There are 4 hidden switches. A switch that is on adds its own fixed numbers to the row, and there is some noise. The rows also spread widely along 5 directions, which tell nothing about the answers.
Known rows, each followed by its switches (1 for on, 0 for off):
[ -4 -15  -7  21   0   1   2  -3 -20   9  19  -2  21   2   2  -8   8 -12
   0   7 -14   6  -4  -5  13   3  -9   3 -15 -18]	0 1 0 1
[  3  -9   2  23  -4  -5  19  -3 -17  15   7   3   4  -1  -1  -9  18  -8
  -9 -13  -1   5  -3 -28   6   8   1   5 -17  -8]	1 1 0 0
[ 13   1  -7  12 -10  -6  32   8 -25   2   6  16 -10   4  -3   2  14  13
 -12 -16  -2   9   5 -12  -7 -21   4  11  14  -9]	0 1 0 1
[ 11   0  19  12  11 -13  21  -8 -30   0  17  31  -2 -15   8  -3   2   5
   0 -35   1   0   0 -17   8  -3  16  15  -4  -5]	1 0 0 1
[  5 -15  -4  20 -16 -11  41  14  -6  24   2   6  -3   7  -6   0  18  -9
 -23  -6  -3  17 -10 -36  -8  -4   3   9  -5 -11]	1 1 1 1
[ -5  -8 -12  18 -16   7   1   2 -19   5   3  -1  14   3  -6   1  14   2
  -4   0  -6  11   2  -9   0   4 -12   0  -5  -9]	0 1 0 0
[ 13   4  20  18  10   1  21  -3 -19  15  -2   9 -13   0  -5   9   5   7
  -1 -19   7   6  11 -30  -1   2   4  10   3  -2]	1 1 0 0
[ -4  -9  -4  16  -1  -1 -11  -5 -23  -1  17  15  25  -6   2  -1   1  -4
   6  -6 -12   4  -1   3  15   7   1   2 -14 -14]	0 0 0 1
[  0  -5  10  22   9  -2  13   3  -6  21   1 -10  -1  14 -14  11   0  -3
   5  11 -15  18   1 -15  -6   2 -11  11  10 -13]	0 1 1 1
[-11 -17 -19  12 -20   4  20   8 -19 -10  23  26  15  -8   4  -1  15   2
  -1 -14  -9  13 -10  -7  -2 -20   1   8   2  -7]	1 1 1 1
[-11  -8 -10  16  -5  15 -15  -6 -22  -8  17   1  22  -1  -2   3   4   3
  17  -1 -10   4   5  10  10   5 -12   0  -4 -11]	0 1 0 0
[ 10  -1  19  35   8 -10  26  -5 -16  36   6 -18 -16  17  -5  -4  19 -13
 -11 -16   2   5   3 -29   2   9   4   6  -5 -16]	1 0 0 0
[ 18   1  21  24   6 -17  26  11  -9  39  -4   4  -8   6  -8   2   8  -8
 -25 -10   5  10  -3 -44  -5   9   9  13 -10 -12]	1 0 0 1
[ 10  -5  19  23  17  -6  20  -3 -17  21  10   2  -5   2  -4  -1   1  -6
   0 -11  -2   4   5 -24   1   1   1  13  -5 -10]	1 1 0 1

New rows, each followed by its switches (1 for on, 0 for off):
[  8  -9  -1  11  -6  -9  13   0 -23   0   8  26  13 -12   6  -3   3   7
  -9 -11  -2   5  -2 -20   4  -3   1   9 -12  -7]	0 1 0 1
[  2  -6   1  21   1  -1  19   5 -22  14  17   3  -4   5  -4   3   8  -1
  -6 -10  -7  10   3 -10  -1 -11   1  11   7 -13]	1 1 0 1
[  0  -8 -12  14  -7   0  14   0 -28  -1  19   6   4   3   2  -6  16   4
  -4 -11 -11   8   1   4   6 -17  -3  10   9 -15]	0 1 0 1
[ 18   2  18  18   8 -14  32   0 -23  12   1  17 -13   0   0   1   3  12
 -10 -20   1   8   9 -29  -2  -7   2  15   6  -6]	0 1 0 1
[  2  -6  -3  12  -5  -2  10   1 -23  -6  13  22  11 -10   3  -2   4   8
  -3 -14  -8   6   1  -8   5  -6   1   8  -3  -9]	0 1 0 1
[  4  -4  -8  17  -7  -1  18   3 -27   2  14  11  -2   2   0   2  13  10
  -5 -12  -6   5   5  -3  -1 -16  -2  10   9 -11]	0 1 0 1
[ 11  15  18  17   4  -3   0   8 -13  13 -14   9  -7   4 -18  19  -1  19
  -8  -7   6  14  14 -21 -11   9   0   7   6  -2]	0 0 0 0
[-14   4  -1  17  -6  12 -17  15  -3   6  -3   4  17  -2 -25  26  -4   7
  10   7  -4  21   5  -7  -9  12  -4   6   3  -3]	1 0 1 0
[  8 -17   6  11   3 -11  29 -15 -35  -6  33  35  16 -23  23 -26  11 -10
  -2 -32  -3  -8  -6 -18  19  -6  13  12 -24  -3]	1 1 0 1
[ -8  -2   1  14   6  13 -26  18  -8   7   4   9  25  -4 -20  26 -17   9
  10  14  -5  15   9  -5  -7   4  -9   8  -6  -7]	1 1 0 1
[  5  -5   1  15  -9  -8  18   0 -25   6  11  18   4  -7   5  -7  19  -1
 -10 -28   5   1  -5 -22   6   1  10   2 -13  -6]	1 0 0 0
[ 21   1  33  18  26 -12  28  -6 -21  20   1  17 -11  -7   0   3  -6   2
  -5 -19   4   3   9 -39  -1   1   9  19  -3  -1]	1 1 0 1
[  8   0  13  21   6   1  18   9 -18  17  10   4  -6   5  -9   9   4   3
  -6 -10  -2  11   6 -18  -7  -9   1  17   7 -10]	1 1 0 1
[  7  -4   3   8   1  -6   4   6 -15   7  -1  21  14 -11  -5   5  -2   8
 -10   0  -1  11   3 -23   0   3  -2   8 -10  -7]	0 1 0 1
[  0  -9 -17  13 -21  -2  11   1 -18   0   3  13  15  -8   4 -11  21   4
 -13  -8  -2   6  -4 -21   6   2  -3   1 -17  -4]	0 1 0 0
[ 11  -2  20  20  19   0  22  -8 -28   8  19  12  -9   0   2  -1   3   2
   6 -25  -1   2   8  -9   1 -13   5  18  12 -11]	1 1 0 1
[  3 -14  -8  21 -12  -5  14  -5 -22   8   9  -2  11   0   5 -14  20  -8
 -10  -5  -7   4  -5 -21   6   8  -5  -2 -18 -12]	0 1 0 0
